There are 8 hidden switches. A switch that is on adds its own fixed numbers to the row, and there is some noise. The rows also spread widely along 11 directions, which tell nothing about the answers.
In the rows, zero is written as 128.
Some rows, each with its switches (1 for on, 0 for off) after it:
[119 120 114 145  91 140 178 177 142  89 174 164  98 130 161 141 191  98
  97 108  78 114]  1 0 1 0 0 0 1 1
[ 92 133 166  96  78 127  96 191 134 153 118 117 101 193 163 149  57 138
 100 169 166 150]  0 0 1 0 0 1 0 0
[114 137 135 154  99 118 131 143 107 129 144  99 130 108  95 135 152 129
 179 117 143 145]  1 0 0 0 1 0 1 1
[195 168 122 100 128 195 109 124 181 172 156  90 187 168  95 111 180  61
 137 166 113 104]  0 0 1 0 1 0 1 0
[131 139 124 185 107 114 169 104 169 127 130 173 112  84 119 104 176 141
 147 103 110  85]  0 0 0 0 1 0 0 0
[127 124 120  79 186 143  99 113 166 106 153 169 140 134 119  64 113 187
 114 150 167  90]  0 0 1 0 1 0 0 1
[120  82 115 107 121 106 121 140 132  88 125 106  85 140 153 118  91 109
 143 193 172  60]  1 0 1 1 0 0 0 1
[116  59 105  42 180 130 152  59 115  79 150 129 165  81 114  87 157 175
 144 119 170 126]  0 0 0 1 0 0 0 0
[108 142  98 119 152 142 105 154 128 157 125 113  87 172 152 143 113  69
  98 164 131 113]  0 0 0 0 1 0 1 0
[166 170 123 146 132 150 140 154 184 131 144 143 161 136 121  99 173  89
 106 155 111 101]  0 0 0 0 0 0 0 1
[149  66 114  94 101 103 194 111 123  91 183 158 105 120 175 145 220 131
 153  99  55 138]  0 0 1 1 1 0 0 0
[109 106 122 101 135 127 146 104  91 123 157 124 131 112 124 145 179 119
 154 116 107 162]  0 0 0 0 1 0 0 1
[140 118 133 114 101 114 144 125  99 124 169 137 120 142 144 174 179  98
 154 136  70 159]  0 0 1 1 1 1 0 1
[ 89 164 155 147  95 129 139 189 169 121 121 175 140 133 145 110  87 162
  62 125 159 132]  0 0 1 0 0 1 0 0
[136 132 100 153 140 119 128 134  94  76 150 118 159 106 113 133 136  95
 152 124 132 111]  1 0 1 0 1 1 0 0
[144 144 128 181  89 129 129 154 121  88 193 167 108 130 121 136 148 137
 150  99  88  97]  1 1 1 0 1 0 0 0
[130 123 147  95  83 158 139 122 159 120 135  99 188 135 130 119 120  76
  98 187 154  94]  0 1 1 0 0 1 1 0
[108 113 123  61 131 138  84 181 116 151 170  99  96 192 139 132 123 138
 126 141 143 163]  0 1 1 0 1 0 1 1
[123 136 136 101 110 130 115 142  53 151 172  91 124 160 114 204 177  91
 154 121  84 214]  1 0 0 1 0 0 1 1
[113 174 141 150 141 149 112  94 124 144 170 193 122 129 105 144 154 127
  96 127  83 123]  0 1 0 0 0 0 0 1
[126 164 129 110 151 147  91 133 122 168 143 123 152 150  96 131 130 137
 127 117 137 159]  0 0 1 0 1 0 0 0
[129 107 152 151  39 135 164 148 114  80 154 119 115 128 160 175 121  67
 150 184 114  74]  0 0 1 0 0 0 0 1
[119 100  93  99 165 118 108 118 148  84 115 103 137 119 133  85  91  86
 109 209 197  40]  0 1 1 0 0 1 1 1
[159 138 146 116 118 140 111 106 122 103 182 143 158 131 106 131 149 130
 148 151 110 105]  0 1 1 0 0 0 0 1
[ 96 106 142  91 122 101 148 132 126 116 140 151 123 131 165 128 130 148
 104 143 123 142]  0 0 1 0 1 0 0 1
[103 107 144  38 143 143  78 129  73 120 159 100 138 173 135 159  76 160
 125 160 168 165]  0 0 1 0 0 0 1 0

New rows, each followed by its switches (1 for on, 0 for off):
[116  86 121  92 107 132 144 154 143 116 124  93 119 136 148 112 128 120
 140 146 171 119]  0 0 0 0 0 0 0 0
[ 49 102  50 120 209 106 118 134  67  92 141 164  43 118 150 151 121  94
  69 122 136 122]  0 1 0 1 0 1 1 1
[ 94  88 177  99  83 124 153  55 136 111 136 161 126 116 150 124 109 160
 136 165 132  90]  1 0 0 0 1 0 0 0
[129 189 107 170 168 111 100 154 128 125 102 113 172 120  99 116 114  69
  96 158 154 111]  1 0 1 0 0 1 0 1
[133  76 139  52 148 111 129  69 118  82 172 151 138 122 134 111 165 184
 148 143 121 118]  1 0 1 0 0 0 1 1
[ 93  96 135 145  81 102 160 109  80  82 151 118 131 101 141 157 140  78
 150 152 112 118]  1 1 0 0 1 1 0 1
[ 96  96  86 139 130  97 143 160  84 114 141  88 112  90 109 129 163 127
 164  61 152 161]  0 1 1 0 1 0 0 0
[137 107 163  96  90 134 143 105 120  77 167 152 161 126 148 139 118 151
 132 157 124 106]  0 0 1 0 0 0 0 0
[147 145 108 167 122  80 136 166 102 100 139 117 118 129 150 161 130  71
 139 164 104 111]  0 0 1 1 1 0 0 1
[105 161 124 131 125 143 123 184 150 140 144 126 146 148 124 105 127 100
  75 130 136 135]  1 1 1 0 1 0 0 1
[117 126 121 148  84 168 121 155 117 104 164 114 113 140 121 145 115  61
 146 165 137  78]  0 1 1 0 1 1 0 1
[152 128 114 100 133 101 109 198 123 117 163  83 147 167 136 112 160 131
 130 117 133 175]  1 1 0 0 0 0 1 0
[120 122 111 119 156 132 132  80 163 124 100 122 141 124 137  94 124  48
 106 213 146  52]  1 0 0 0 1 1 0 1
[ 78  97 129 125 121 121 146 114  47  49 183 181  99  96 145 182 120 156
 131 112 110 130]  0 0 1 0 0 0 0 1
[141 135 130  99 141 120 130 136 100 109 175 154 147 152 148 155 181 115
 121 133  72 178]  0 0 0 0 0 1 0 1
[144 148  97 142 128 134 100 192  97 131 151  91 102 166 127 162 116  76
 149 138 129 131]  0 0 1 1 1 0 0 0
[100 130 117 113 141 107 163 143 170 132 126 166 115 123 161 105 143 128
  64 143 123 117]  0 0 1 1 1 0 1 1
[ 80 123 112  99 162 126 127 123 132 122 139 145 148 106 112  89 128 166
  96 104 170 152]  0 1 0 0 1 1 1 0
[ 97 139 130 183  87  96 182 121 181 155 104 175  91  97 149 117 172 121
 109 112 104 108]  0 0 0 0 1 1 1 0
[111 111 147 129  63 148 126 155 194 148 115 119  63 163 144 103  85 108
 139 197 172  39]  1 0 1 1 1 0 0 1
[102 148 164 127  90 101 118 127 124 148 130 117 152 136 123 138 118 117
 114 159 130 146]  1 1 1 0 1 1 1 1
[ 96 172 140 185 140 108 134  59 118 133 143 189 143  61  74 125 151 161
 128 108 118 112]  0 1 0 0 1 0 1 1
[109 173 141 137 147  92  96 142 130 178 104 141 123 142 121 136 115 151
  97 116 138 162]  0 0 1 0 0 0 0 0
[135 115 124 110 106 154 162 129 170 108 153 126 157 107 121  95 166 120
 136 144 142  92]  0 0 1 0 1 0 1 1
[118 109  92 103 172 105 110 145 136 131 118 106  99 132 120  94 151 130
 135 121 162 119]  1 0 1 0 0 0 0 1
[ 90 140 114 139 126 146 137 138 140 129 148 175  72 154 163 146 132  81
  69 156  92  83]  1 0 1 0 1 0 1 1
[100 135 110 149 136 164 129  96  97 114 163 167 101 122 118 157 140  95
 116 113  98  94]  1 0 1 0 1 0 0 0
[146 126 121 107 141 125 132 114 158 144 120 112 148 122 109 101 151 128
 138 141 155 120]  0 0 0 1 0 0 0 0
[107 137 104 123 113 166 149 155  98 141 153 115 112 153 147 185 149  18
  94 153  87 134]  0 0 1 1 1 0 0 1
[106  81 135  83 101  93 141 134  90 134 144 102 107 136 145 156 174 148
 155  89 114 188]  1 0 1 0 0 0 0 0
[100  95 116 123 108 153 142  96 174 123 121 142  83 130 144 100 127 102
 130 168 150  48]  1 0 0 0 1 1 1 0
[153 156 163 180  90  90 133 113 141  88 161 180 154 102 116 119 137 172
 133 119 104  90]  1 1 1 0 0 0 0 0
[129 161 143 132  89 143 113 219 101 104 176 119 146 148 111 155  98 165
 133 105 155 174]  0 0 1 1 0 0 1 0
[110 100  73 108 148 152 133 147 114 126 142 103  91 141 137 138 169  49
 136 135 123 116]  0 0 1 0 1 1 0 1
[ 69  85 144 122  71 118 166 154 124  78 142 163  61 128 186 152  81 138
 102 175 149  87]  0 0 0 1 0 0 1 1
[ 71 118  91 128 157 139 146 128 160 128 137 202  53 121 152 108 151 133
  75 113 118  91]  0 0 1 0 1 1 1 1
[147 176 164 185 126  64  97  99 141 114 105 162 140 111 117 122  87 148
 153 196 147  78]  0 0 0 0 0 1 0 1
[104 156  89 162 166 140 100 138 120 140 136 178  51 152 136 151 137  99
 103 117 104 108]  0 0 0 0 0 1 0 0
[132 141 139  99 127 108 103 150 106 141 147 105 144 164 138 154 132  94
 108 162 114 154]  0 1 1 0 0 0 0 1
[ 91 119 128 133 108 120 132 129  96 129 142 150  91 120 125 162 148 148
 141  85 120 160]  0 0 1 0 0 1 0 0
[ 88 116 141 112 118 150 151  64 137 100 152 171 156  89 120 113 111 143
  92 146 144  74]  0 1 1 0 1 0 1 0
[140 150 146 117  93  90  94 208 126 150 130  79 122 190 156 152 105 101
 144 182 138 161]  0 0 1 0 1 1 1 1
[117  96 102  78 185  97  99  82 140 187 115 125  57 158 143 112 173 125
 149 148 118 127]  0 0 0 0 1 0 0 1
[120  66 106  55 118 179 172 131 167 127 158 121 103 157 163 106 210  72
 107 141 102 113]  1 0 0 0 0 0 0 1
[134 149 166 163  55 119 141 156 122 109 161 153 124 164 165 169 125  98
 130 158  75 129]  1 0 0 0 1 1 0 0
[131  98 107 113 101 112 150 185 169 132 137 107  89 145 156 103 163 137
 146 111 141 122]  0 0 1 0 1 0 1 0
[146 143 124 130 175  73  87 112 120 117 121 143 126 131 127 120 105 160
 135 150 147 103]  0 0 1 0 0 0 0 0
[ 92 148 131 120 124 151 135 137 153 116 130 164 142 133 145 117  93 121
  67 157 150 101]  0 0 1 0 1 1 1 0
[162 173 152 172  92 142 114 139 172 114 128 146 148 147 130 121  94  90
 126 201 139  57]  0 0 0 0 0 1 0 0
[139 156 179 180  22 141 165 155 148 123 159 156 128 144 155 166 128 103
 139 156  83 107]  0 0 0 0 1 0 0 0
[ 82  90 144  88  69 142 145 181  97  76 170 121 124 159 175 158 107  86
  87 162 124 136]  1 1 1 0 0 1 0 1
[150 147 136 129 118 116 137 139 103  90 139  78 228 107 112 130 120  78
 124 164 153 132]  0 1 0 0 0 0 0 0
[ 93 188 106 200 143 108  81 200  51  93 158 146  91 141 119 180  65 129
 117 105 137 140]  1 0 1 0 1 0 1 0
[117 114 141 141 122  74 106 106 116  97 131 122 111 112 119 115 104 157
 159 166 165  85]  1 1 0 0 0 0 1 1
[135 104 118 105 101 178 163 123 175 119 149 117 132 120 124 104 181  87
 134 157 136  80]  0 0 0 0 0 0 1 1
[147 176 176 132  76 109 112 182  94 127 164 112 180 150 119 175 123 158
 140 120 118 198]  0 0 1 0 0 0 1 0
[119 133 153 155  85 100 173 135 183 100 131 158 163 101 145  78 129 146
  95 139 138  92]  1 1 0 0 1 0 0 0
[121 134 128 149 100 142 133 140 170 118 120 133 104 133 139 116 115  87
 124 193 154  58]  0 0 0 0 0 1 1 1
[135 148 125  85 145 140 107 124 165 201  99  94 137 174 133 126 145  67
  90 167 131 129]  0 0 1 0 0 0 0 0
[109 140 143 131 104 145 151  95 138 150 143 136 150 117 122 135 159  77
 108 156 104 116]  0 1 0 0 1 0 0 1
[101 152 153 121  90 162 133 112 168 179 141 155 131 151 129 127 144 109
  87 143 109 130]  0 1 0 0 1 1 1 0
[127 147 112 163 132 108 148 108 117 111 130 130 144  89 113 142 139  84
 131 157 127  91]  0 0 1 1 1 0 1 1
[150 173 129 145 146 116 118 141 137 130 153 180 129 141 128 139 143 145
  97 119  94 134]  0 0 1 1 0 0 0 0
[ 63 141 138 145 132 140 142 135 162  90 110 173 133 102 132  81  37 144
  62 183 203  57]  1 0 0 1 1 0 0 1
[114 110 136  83 108 112 111 165 123 156 136 100 111 180 156 139 137 113
 116 141 128 176]  0 1 0 0 0 1 0 0
[155 144 152  75 109 126 141 153 132 150 157 124 175 178 168 158 173  96
  83 142  69 187]  0 0 1 0 0 0 0 0
[ 75 113 103 110 116 172 137 179 121 102 166 148  86 144 147 136 122 113
 103 125 141 121]  0 0 1 0 1 1 1 1
[125 134 135 113 125  82  99 144  73 141 132  88 131 158 134 172 104 113
 146 146 128 173]  1 0 1 1 1 0 0 0
[ 94 116 150 102 104 141 146 111 105 112 145 132 160 113 122 141 129 139
 111 116 138 146]  1 0 1 0 0 0 0 0
[ 83 125 111  80 165 104  96 140 122 191  98  90 115 148 118 113 130 147
 128 115 177 194]  0 0 0 0 1 1 1 0
[116 116 116 117 131 161 136 113 140  70 168 164 133 120 131 108 126 114
 118 162 135  65]  1 0 1 0 1 1 1 1
[109 101 114 136  90 156 171 106 149 146 163 151  71 131 137 137 203  66
 122 126  70  95]  1 1 0 1 1 0 0 1
[109  82 121 113 128  64 127  84  85 134 118 116  51 140 171 175 126  90
 168 188 108 107]  0 0 0 1 1 0 0 1
[147 107 133  75 111 136 136 150 134  91 164 101 181 156 154 117 137  91
  96 164 125 120]  1 1 1 0 0 0 0 0
[ 80 120 143  69 144 154 143  69 112 110 172 176 165 109 125 132 120 139
  64 153 123 125]  0 1 1 1 1 0 1 1
[ 69 148 113 112 201 145  81  48  91 151 120 155 119 108  82 130 104 133
 119 152 165 117]  0 0 0 0 1 1 1 1
[116 129 146 128 116 123 151 138 117  61 172 188 146 124 157 131 122 161
  92 126 107 125]  1 0 0 0 0 0 0 0
